The first 4 rows are patterns. Each new row is the sum of 2 different patterns, raised or lowered, with some noise. Before adding, each is slid sideways (what falls off one end comes back at the other) and multiplied by a number that may be negative. Names go in the order of the patterns.
Known rows, each followed by the names of its patterns:
[-15  12  -2   5 -17   3   2  17   0  -2 -17   3   4  -5   4  11   0   4
   6   4   2   0   7  -4   0  -8   6   3 -17   8   7  -5  -7  -1  14  -7
  -3   7]
Y
[ -4   0   3   5   3   1   1  -2  -3  -6   0 -12  -3 -17  13  -1  -7  11
  -5   4   2   3  -2 -11   7   0   2   0  -1  -1   9  -1 -15   1   3  -7
   8  -1]
C
[  0 -11  -3   8   3 -12  -4  11   6   3  -6   8  -9  -1   2   2  -3   2
  -2 -12  -4  -7   0 -16   8  -2  -3  14  15   0  17   2   8   0   3  -3
   1  -7]
L
[-12   1   5   5   7   3 -13  -5   1 -12   9  -3  -1  -1 -15   8   1   1
   2  17  -1  -2   6  -4   9   3 -13   0 -12   0   1   0   2  -1   1  -3
   5  13]
B

New rows, each followed by the names of its patterns:
[15  6  4 10 14  7 18 10 15 12  9 12 19 14  6  6  8 11  7  9 10  1 16 12
  7 17 14 15 15 12 18  2 15 12  4  3 10  1]
C L
[  2  15  23  15 -10  12  19  -2   0   9   8  -1  20   7   2   3  18   4
   7  -6   0  10  33   4   2  16  -3  -1  11   4   0   0   3   6   1  12
   9  18]
Y C
[ -1  -4  -5   4  -8 -10  -7 -12 -14  -4 -15  -5   1 -15 -12   2   2  -2
  -8  -3 -15  -1  -7  -5 -14  -8 -13  12  -7 -10 -20  -9  -6   0   0  -1
   1 -10]
Y B
[-6  6 11  7  4 -1 11 10 -4 13  4  3  3 10 -1 -2 25  8  8  0 16 -5 16 11
 -9 -1 -1 -9  3 -3 16 -3  6  3 10 -7 16  9]
L B
[ -2   7   0   2  -4   3  -6  -2  13   7  -3  -2  13  18   3  -5  13   0
   3   0   8   2   2   9 -13   1  -5  13 -12  11  -6   1  17  25   2  17
   8   9]
Y L
[-10  -7 -15 -10  -6  -3 -16   1  -1  -2  -8   3   6 -13  -8   7 -11  -4
  -9  -4 -10  -8   2   5  -6  -7 -12  -4  -1   0   1   6  -5   7  -6  -1
  -2 -13]
Y L
[ -1 -14   1  -2   0   9   5  15  -7   1  17  -8  -2  -7   9   1  -8   5
 -10   5  -9   7   2  -2 -11   4  13   0   7   9  -2   0  17  -8  -2  -2
 -16 -15]
C L
[-18 -20 -13 -20 -17 -20 -10 -10 -27  -3  -9  -8 -30 -16  -3 -28 -15 -15
 -27 -10 -16  -6 -33 -14 -17  -5 -16 -18 -34 -14  -4 -20 -15  -4 -22 -13
 -10 -14]
Y C
[ -6   5   6  10   4  14   7  17  -7  12   2  -6  11   2   5   2  -3  11
  -3  -4   7   1   4   3 -14   8  18   3   1  19  -6   2  11   0   5   0
  -7   1]
C B
[ -8  -1  13  -3  -6 -18  -3  -1  -6   2   9   3   0  13   4  16 -15   4
   2 -12  -2  -3  -2 -15   5  14 -12  -6  -4   7  -5  -3  -7 -10  21  -5
  -2  -7]
Y C
[ 36   9  15   7   9   6   8   4   3 -17  17  14   6 -10  -2  16  28  15
   1  27 -10  10  10  10  18   1   5  -5   2 -16   9  -5  11  10  -4  19
  35   8]
L B
[ -4  -9   1  -2 -18  -2 -13   2  -6  -5  10 -10  -8  -3   5   6 -23   3
   2  -5  12 -10 -12 -10   9 -15   3 -18  -4  -3  -2   1  -5   1  -5   1
  -4  -8]
Y B
[  1 -22 -28  -6  -9 -13 -27 -10 -13 -14  -3 -36 -13 -18  -5 -12 -17 -32
 -14 -11   3 -15 -17 -10 -20 -27 -19 -17 -29 -20 -28  -5 -22 -17  -8 -12
 -16 -17]
Y C
[ 10 -22   4   8 -10   8   9   0   3   8  11  -2   1   5  -2   2  -6   0
   4  -4   7   5   2 -10   1  16  -5  -3   3 -14  11  -1   6 -12   8   3
  24   3]
Y C
[-17  -7 -17  -8 -20   6  -9  -7   2 -16  -6   1  -4 -15 -19  -4  -4 -10
  -2  -8  -9  -1  -6 -19  -6   2 -10   2  -9  -2 -11  -4  -2 -13 -15  -7
 -19 -11]
C L
[  4 -18  14   0   1  12   4   9  12   8  12   1   6   4  15   9  -2   1
  10   9 -10  13   9   0  11   7   2   7  16  12  13   7  17  -1   5   4
  -4 -13]
C L
[ 6  5  9  7  8 -1  8  3  9  4 -5  0 11 11  0 17  1  5  5  7 12  1 10  6
  8 -6 14  1  3  9 -8 -5 12 -5 11  0  5  3]
L B
[-10  -5  -7 -10 -11  10 -12  -8  -1   6  -3  -9   3  -6 -11  14 -12  -9
 -11   8  -3 -10 -13  -3  -4   8  -4  -8   1  -1 -11   0  -7   0 -12  -4
  -2 -17]
Y L
[  5  -6  13  14   5   2   6  15  -1   1  11 -11  13  -6  18  -6   4  15
  15   9   6  -4   6   2   6   9  14   6   8  10  14   7  -3  12   5   3
   6  10]
Y C
[19 20 10 -4  6 19 -3 16 12  2 16 -2 19  2 13 12 33 10  7  5  8 20  9  2
 16  0 13 15 12 13 11 15  6 14 16  4 13  5]
Y B
[-2 17  5 11 -6 21  5 26  7  6 -7 12  5  4 24 19  6 17  8 13 14  9 13  2
  6  0 14 14 -6 21 15 14  5 21 12  3 12  7]
Y C
[  5  -5  -4   9   1   4   5   5   0  17   4  -1   3   5  14   7   0   6
  12   9  -1  14   9   1  16  -7   2   2   9   0 -10   3   5   1  29  -2
   7  12]
Y C
[ 5 16 18 14 23 11 -2  8 14 -2 21  8  5  9 -7 20  5 17 13 27 18 17 18 16
 22 18 -1 13 -2 12  9 12  7 10 17 10 10 23]
L B
[  2 -10 -11   0   6 -20  -6   2 -21  10  -7  -3 -18  -1   0  11  -4  -7
 -20  -5  -5  -9  -9   3 -15   6   0  -6   3  -8   4  -7  -3 -12  -7   3
 -19   2]
Y C
[ 3  3 19  4 16 13 10  2  6 16 12 12  3  4 14  8  7  6  2  8 18  6  6 15
  2  3 14  9 18 11 17  8 17 -2 14 11  7 11]
L B
[  1  -3  13   3 -22   8   8  -7   6   1   6  -1   4  11  -3  10   2   3
 -10  -2   3   0  -1 -15   5   3  -2   9   0  12   4   6   4  -6   9   3
   8   0]
Y C
[  3   9   0  -3  -3  -6   0 -10  -1 -16   1   7  -7   5  -8  -2  -1  11
   2  -9  14  -7   3   0  -2   9   1  -2 -12   0 -10  -4   7  -5  -1  -6
   1  12]
C B
[ -2  -5   1   0   0  -9   4  -3  -9  -6  -4  -6  -7  11  -4  -6   0  -6
  -3   1   3  -3  -2  -5   4  -8   0   1  -6 -11   5 -10   6 -16  -2   0
  -8   0]
C L
[ 12   3   2   0   4  11 -11   1  -2  -4 -15   1   3  -7   7  -6   3   9
   0  21  -3  -4   3   4   2  -7   7  -1 -13  19  -6  -2  -6   4  -3  12
  -3   0]
Y B
[ -2 -10  -9  -9  -3   6  -2  -1  -8   2 -18 -13  -5 -31 -24 -24  -9 -11
 -21   2 -15  -2  -7   0 -10 -10   1 -14  -9   2  -7 -17  -4 -11 -17 -13
   2 -13]
C L
[  3   6   2   7   8 -11  -2   4  -7   8  -2   3  -2 -11   2   4   3  -7
  18   3  -4   2  -4  15  -1 -12   3 -17   7   0   3  -7   1   1   7   4
   9 -19]
Y B
[10 17 12  3 19  3  0 13 13  7 18 11  6 14 21  8 15 16 15 13 10 -2  9  2
  1  3 21 10  5 11 12 16 13 14 20  2 16 15]
C B
[14 14 10  1  4 10 -4 13 -1 17  9 -1 20  7 13 12 20  8  3 16  8 16 11  2
 10  8  9  3 11 12  6 15  8  9 17  4 13 14]
C B
[-11 -13  -3  -6 -10  -6  -6 -11 -11  -5  -4  -6  -5  -8   6  -3  -2  -1
   9  -2 -11   1  -2 -11   6 -17  -3 -14   6  -3  -4 -23  -5   3  11  -5
 -10   4]
Y L
[ 5  9 13  5 13  1 11 11  4 23  4 17  5  6 13  4  6 10 19  5 -4 25 12 13
 22  0 12  5 25  7 11 -8  2 21 24  4  3 10]
Y B
[12  2  8 -6 14  7  5 23 18  1 31  9 11  4  6  4 18  4  8  6 -1 17 12 -2
 15 12 13 10  2  4  0  9  6 12 -1  8 15 -2]
L B
[-3  9 13  0  5 10 10  7  9 12  8  1 11  1 15  5 11 -3  3  7 13  7 -2  2
  8  8 12 17 14 16 11 15  9  9  6 12  2  8]
Y L
[  8   8  14   9  12   9   2  12  14  -6  16  22   8   9   8  31  -2   9
  17 -13   8   7   1  -7   6  11  21  10   6   0  11  20   8   7  17  18
  15   7]
Y L
[ -4   9  15  -3   6  19  -8 -10   8 -13   9  -1  -8   0  -6   2   9   3
  13   4  -3  -2  15  16 -16  -1   5  12   2  11  -8  -3   2  -5   9   1
  11   5]
L B
